There are 7 hidden switches. A switch that is on adds its own fixed numbers to the row, and there is some noise. The rows also spread widely along 11 directions, which tell nothing about the answers.
In the rows, 128 means zero.
Known rows, each followed by its switches (1 for on, 0 for off):
[109 130 131 152 122 111 111 142  85 150 113  95 157 107  83 144  68  97
 161 168 109]  1 0 0 1 0 0 1
[149 183 143 143 130  58 106 152  98 141  91 187 118  83 103 148 110 124
 151 106 109]  1 0 0 1 0 0 0
[ 93 150 152 143 143 149 121 102 110  92  85 116  98 123 115 150 145  91
 192  77 147]  1 0 0 1 1 0 0
[113 118 110 101 125 125 147 136 122 125 158 133 123 169 121 105 133 147
  81 158 159]  0 1 0 0 1 0 0
[157  95 154 161  95 137  88  87  65 119  81 102 150  37 154 140 122  86
  82  76 129]  0 0 0 1 0 1 1
[145 122 119 164  88 155 124 117 138 138  98 116 157  77 138  88 100 132
 132 148 117]  0 0 0 1 1 0 0
[171 157 182 133 117  76 135  82  88 129  88  67 109 114 126 144  87 141
  85 139 112]  0 1 0 1 1 0 0
[119 138 107 159 118 144 134 184 159 135 182 148 165 119 130  68  71 123
 143 197 106]  0 0 1 0 1 0 0
[172 156 118 183 104 162  97 131 166 186 103 153 144 113 145 126 140 106
 169 181 136]  1 1 1 1 0 1 0
[ 74 117 117 138 101 131  95 135  91 117  92 154 130  68 116 128 126 102
 180  95 125]  1 0 0 1 1 0 1
[119 199 138  97 133  87 124 136 129 138 133 120 118 147 157 112 167 180
 186 115  95]  0 0 0 0 1 0 0
[133 127 112 153 123 109  94 174 117 172 179 165 170 130 132 117 105 111
 105 194 131]  0 0 1 1 0 1 0
[ 70  95 141 159  66 137  90 101 124 121 120 107 118  92 162 103 161 109
 148 112  95]  0 1 0 1 0 0 0
[106 127 132 132 135 113 112 110 129 131 175  87 118 169 190 138 123 146
 144 187 128]  0 0 0 1 1 0 0
[150 109  95 156  79 158  71 120 139 182  77 160 164  73 149 125 119 115
 179 155 119]  0 0 1 0 1 1 0
[136 155 159 124 119  82 154 105 114  60  74 160  75  69 149 129  72 139
 157 102 134]  1 1 0 1 1 0 0
[134 111 143  90 111 136 162  86  78 127  81  44 149 135  74 114 112 139
  65 119 149]  0 1 0 0 0 0 0
[146 155 111 112 128 147 119 104 133 179  78  83 159 146 127 135 128 158
 199 180 147]  0 0 0 1 1 1 0
[127 155 161 136 126  92 136 102 122  88 105 138  89 113 155 127 117 143
 151 110 129]  0 0 0 1 0 0 0
[121 121  99 151 144 152 111 172 132 117 137 177 142 129 102 133 116  87
 150 133 157]  0 0 0 0 0 0 1
[119 137 120  95 122 119  86 108  83 124  53 146 135  63 136 162 120 103
 168  84 146]  1 1 1 1 1 0 0
[194 158 108 159 103 153 117 119 163 164  89 183 143  86 171 109 132 149
 154 162 152]  1 0 1 1 1 1 0
[132 142 107 109 115 168 127 100 134 143 122  52 152 139 176  99 166 160
 131 155 148]  0 1 0 1 1 0 1
[129 183 129 112 106  97 144 142 147 103 102 175 118  90 157  82 118 170
 186 113 106]  0 0 1 0 0 0 0
[144  93  73 115  97 129 148 118 134 141 100 185 120 126 130 121 115 158
 115 179 179]  1 0 0 0 0 0 1

New rows. What belongs after each?
[127 108  99  94 102 146 124 117 111 141 106  92 172 114 137 104 140 140
  99 145 155]  0 1 0 1 0 0 0
[155 146 137 106 133  97 136 121  75 126  92 132 142 112  97 132 130 135
  61  95 156]  0 0 0 1 0 0 0
[ 97 111  87 107  80 164 133 118 139 156  90 118 145 120 116  93 144 150
 167 152 131]  1 1 0 0 1 0 0
[126 162  96 118 100 137 130 154 167 125  97 206 122 112 129  88 134 148
 169 129 143]  0 1 1 0 1 0 0
[147 155 150  84 164  94 168 106  74  97 109  71 134 139 105 137  70 149
  95 136 159]  0 0 0 1 1 0 0
[172 142 134 141 137 120 109 105 114 162 112  97 133 149 131 163  89 109
 102 186 149]  0 1 1 1 1 0 0
[159 163 127 138 140 110 105 119 136 132 136 182  98 130 201 146 185 146
 124 112 149]  1 0 0 1 1 0 0
[ 90 116 143 130  97  78  94 148  76 153 161 126 132 102 128 119 127 114
  93 128  73]  1 1 0 0 1 0 0
[104 148 138 151 124 140 103 130 106 116 101 136 109 107 116 139 169  86
 152  84 141]  1 1 0 1 0 0 1
[153 172 118 139  97 140 121 125 148 145  84 159 113 113 132 106 152 142
 146 122 134]  0 1 1 0 1 0 1
[155 111  84 151 115 220 151 122 158 112  57 127 150 102  89 107  93  99
 156 142 190]  0 1 0 0 1 0 1
[177 109 113 137 120 143 112  78 109 112  81 132 121  92 175 159 118 126
  95 122 179]  0 0 0 1 1 0 1
[136 100 114  98 137 138 123  95 108 111  87 127 112 138 124 161 121 117
 108 115 185]  0 1 0 0 1 0 0
[ 79 143 108  82 106 128 153 137 121 131 112 120 135 128 116  81 148 170
 165 129 127]  1 1 0 0 1 0 0
[116 125 101 149  75 139 105 120 146 154  99 152 142  95 151  92 142 154
 157 151 114]  0 0 0 1 1 0 0
[136 146 119 128 135 136 138 140 139 119 124 123 145 100 153 111  95 138
 175 148 119]  1 0 0 0 1 0 0
[ 93 110 128  83  95 101 146 107  64 130  82 107 118 116  81 118 107 149
 100 124 138]  1 1 0 0 1 0 1
[120 145 146 147 142 151 111 136  99 110  74 111 140  95  55 151  72  55
 167 100 129]  0 1 1 0 1 0 0
[108  79  87 116 102 190 109 119 127 124 104 126 164  93 157 112 130 115
 138 138 178]  0 1 0 1 1 1 0
[140 118 151 155  99 131 135 119 103 109 102 172 113  78 114 112  95  99
  83 120 155]  1 1 1 1 1 1 0
[156 119 150 120 115  96 105 108  76  88  77 159 124  26 179 141 115 109
 117  64 143]  1 1 0 1 0 1 0
[107 119 125 103  85 155  94  81 103 163  85  55 158 103 164 114 156 139
 160 139 120]  0 1 1 1 1 1 0
[ 58 160 144 125 128 115  87 140  87 134 147 120 105 143 128 135 206 106
 148  87 119]  1 1 0 1 1 0 1
[104 100 134 144  55 134 113  92 108 115  80 107 131  62 142  96  93 119
 129 140 112]  0 1 1 1 0 0 1
[139 138 179 148 121  89  82  88  84 112 109 129  87 107 156 172 121  90
  94  96 126]  0 1 1 1 1 0 0
[150 174 147 135 144 124  72 130  87 154 117 118 151  91 152 150 161  91
 143  68 100]  1 0 1 0 1 0 0
[157 129 167 147 118  76 112 106  69 150 100  96 122 120  76 166  59  99
  63 151 120]  0 1 0 1 1 0 0
[ 75 113 154  84 145 101 103 104  46 105 125  65 125 137 126 166 133 110
 146  87 138]  0 0 0 0 0 1 1
[ 61 101  95  86 109  85 115 147 111 113 121 155 135 107 133 123  74 139
 186 169 134]  0 1 0 1 0 0 0
[134  94 133 117  90  98 107  92  64 126  95 116 124  85 136 136 104 126
  54 119 145]  0 1 0 1 1 0 1
[120 150 125 129 144 118 124 154  87 163 123 145 144 147  55 143  96 104
 114 162 150]  1 0 1 1 1 0 0
[223 143 120 157 116 158 124 102 147 131  60 130 149  66 147 130  87 114
 110 137 156]  0 1 0 1 1 0 0
[152 176 164 191 141 135  92 142 120 147  95 122 129  93 101 159 106  64
 193 119 110]  1 1 0 1 1 1 0
[112 117  82 102 100 138 148 143 144 133 120 153 147 123 132  83 101 169
 154 190 166]  0 1 0 1 1 1 0
[173 145 157 141 119 139 124  92 114 129  77 101 117  99 139 139 104 112
 140 126 138]  1 1 1 0 1 1 0
[143 196 111  83 158 116 136 133 129 157  80  92 149 154  99 144 108 162
 219 153 130]  0 0 0 0 1 0 0
[146 169 154 147 150 125 101 164  80  94 107 128 152  58  92 139  67  52
 132  76 114]  0 1 1 0 1 0 1
[ 99 165 186 153 117  88 135 125  85 125 135 114  94 136  80 123 107 113
 118 119  88]  1 0 1 0 1 0 0
[153 209 178 141 162 113 126 135 118 113 138  88 122 144 128 121 163 108
 116  88 122]  0 1 0 1 0 0 0
[100 151 102  98 105 133 141 142 120 114  74 150 153  79 120  89  75 157
 214 151 144]  0 0 1 1 1 1 1
[136 140 136 131 142 106 119 137 129 124 194  88 131 157 193 120 122 133
 105 177 116]  0 1 0 0 0 0 1
[135 111 124  75 155 125 125  93  71 122  95  79 130 136 130 175 113 117
 107 118 173]  1 1 0 0 1 0 0
[115 125 104 103 121 120 176 145 119  79 106 177 110 104 110 104  70 145
 120 154 185]  1 1 0 1 1 0 1
[103  94  77 103 110 147  94 131 102 186 118 146 174 134 126 133 175 131
 132 157 174]  1 0 0 1 0 1 0
[ 81  84 127 123 127 128  84 124  57 102 128 111 150  90 124 147 128  76
 104  89 143]  0 0 0 1 0 0 1
[159 174 136 119 142 117 151 118 152 100 124 128 107 135 177 105 133 168
 153 122 132]  0 0 0 0 1 0 0
[ 64 140 141 104 125 136 137 132  90 107 153  64 144 133 136  97 133 130
 160 125 111]  1 0 1 0 0 0 1
[ 53 130 103 111  98 153 153 161 141  85 119 136 146  96 118  61  71 134
 203 154 130]  0 1 1 1 1 0 0
[177 145 146 148  80 111 132  70 124 157  86  98 104 130 153 110 146 177
  92 143 116]  0 0 0 0 1 0 1
[141 107  88 117 121 174 112 137 118 157 133 116 183 115 152 110 177 114
  81 132 169]  1 1 0 1 0 0 0
[ 96 112 108  81 158 114 109 153  59 109 119 129 158  92 108 158  92  85
 128 105 164]  1 1 0 1 1 0 0
[171 184 146 138 143 102 134 110 133 104  54 157  88  91 126 163  87 119
 188 113 143]  1 1 0 1 1 0 0
[112 126 161 104 102 115 155  93  80  99  79  91 113  95 103 113 130 133
 105  78 128]  1 1 0 0 0 0 0
[136 145 103 113 150 151 102 116 142 125 120 120 142 147 186 144 165 132
 177 131 166]  0 0 0 1 0 0 0
[ 68 102 122 146  87 112 117 150 117 111 168 171 112 123 127  88 152 123
 106 123 115]  0 0 0 0 0 0 1
[135 122 116 159 103 107 105 149 137 125 152 213 109  78 197 110 125 139
 145 141 122]  1 0 0 0 1 1 1
[176 126 118  99 137 159 116 107  86 144  74 104 154 125 109 158 144 102
  86 108 198]  0 1 1 0 0 1 1
[104 167 152 160 130 150 103 130 139 121 160 118 121 131 178 111 189 102
 171  97 100]  1 0 1 0 0 0 0
[159 102 144 135 110 120 118 104  89 135 111 116 140  88 148 133 115 114
  73 134 148]  1 1 0 1 0 1 0
[184 163 172 133 157  79 135 132  93 100 126 120 115  96 132 157  32 102
 109 144 121]  1 1 1 0 1 0 0
[ 95 120 112  98 143  66  76 172  83 131 170 156 142 105 162 161 107 102
 141 136 107]  1 1 0 0 0 0 0
[180 144 135 162 137 143 131 135 158  70 105 180 111  78 160 122 101  95
 132  99 152]  0 1 0 0 0 0 0
[135  99 120 154  92 152  72  80 128 135  88 132  97 112 171 159 173 101
 132 103 141]  0 1 0 0 1 0 1
[ 72  82  82  97  93 154 104 147  85 143 132 145 165 117 121  95 159 123
  97 130 170]  0 1 0 1 1 1 1
[124 124 158 133 105 108 145 103  78 134 112  63 132 138  95 114  86 132
  85 158 115]  0 0 1 0 0 0 1
[164 170 139 113 168 131 126 161 102 105 102 118 165  78 110 138 108  88
 137  78 136]  1 1 0 0 0 0 0
[113 156 137  68 174  82 102 121  56 115  99 105 143 130 111 182 125 117
 144  86 153]  0 0 0 1 0 0 0
[170 114 106  99 143 158 133  90  97 108  70  97 162  98 132 138 109 129
  99 111 189]  0 0 0 1 1 0 0
[107 157 152 126 144 121 173 136 105 102  97 134  93 158  27 136  63 102
 136 141 160]  1 1 1 0 1 0 0
[108  86 140 103 107 117 131 106  75  78  95 114 128  63 121 120  78 108
  92  83 134]  0 1 0 0 1 0 0
[124 129 145 147 113  79  92 121 101 137 120 151 103 124 113 160 114 102
 110 134 128]  0 1 0 1 0 0 0
[ 78 148 146 104 140 132 121 126 119  92 133  76 126 137 144 121 147 116
 189  99 113]  0 1 0 0 0 0 0
[180 154 171 132 112  94 124 105  66 116  71 112 125  45 145 134  99 127
  93  92 124]  1 1 0 1 1 1 1
[172 133 135 175 117 170 137 143 145 101 127 134 141  72 149  89  89 100
 121 132 137]  0 1 0 0 1 1 1
[ 79 151 162 135  89  51 103 140  94 142 162 115  98 128 133 115 100 141
 143 155  52]  0 1 0 0 1 0 1
[ 87 141 114  77 159 111 146 155  99 126 175 106 149 158 127 115 117 153
 143 153 134]  1 0 0 0 1 0 0
[181 135 106 138 139 165 152 147 136 126 106 144 156 122  90 113  64 105
  88 164 175]  0 1 1 0 1 0 0
[125 171 173 172 123 105 116 156 115 126 157 171 116 115 124 106 140  98
 133 107  96]  1 0 1 0 0 1 0
[122 156 147  96 158 149 110 100 100 121 125  60 143 165 157 142 171 123
 164 105 152]  0 0 1 0 0 1 0
[ 98 184  99 112 126 140 157 184 149 139 138 150 155 134  94  69 110 148
 175 175 135]  1 1 1 1 1 0 0
[116 154  89 110 147 136 157 151 148 146 135 120 146 167 116 117  90 161
 191 213 158]  1 0 0 1 1 0 0
[124 161 126 104 119 124 128 157 114 120 123 144 150  99 121  90 131 132
 119  98 122]  0 1 1 0 1 0 0
[168 129 136 166 124 158 115 146 118  82 118 158 143  55 143 115  95  64
  89  88 142]  0 1 1 0 0 0 1
[122 148 144 146 110 121 113 107 108 116  71 153  97 104 112 139 133 128
 164 101 150]  0 0 0 1 1 1 1
[ 66 155 143 126 120 167  95 124 107 103 100  96 125 108 140 120 159  89
 209  85 134]  0 1 1 1 1 1 1
[138 106  81 117 124 119 102 132 116 173 107 146 141 162  99 169 110 126
 134 185 166]  0 0 0 0 0 0 1
[138 149 101  69 140 113 127 145  96 154 102 129 157 136  97 132 113 142
 121 142 156]  0 1 1 0 1 0 0
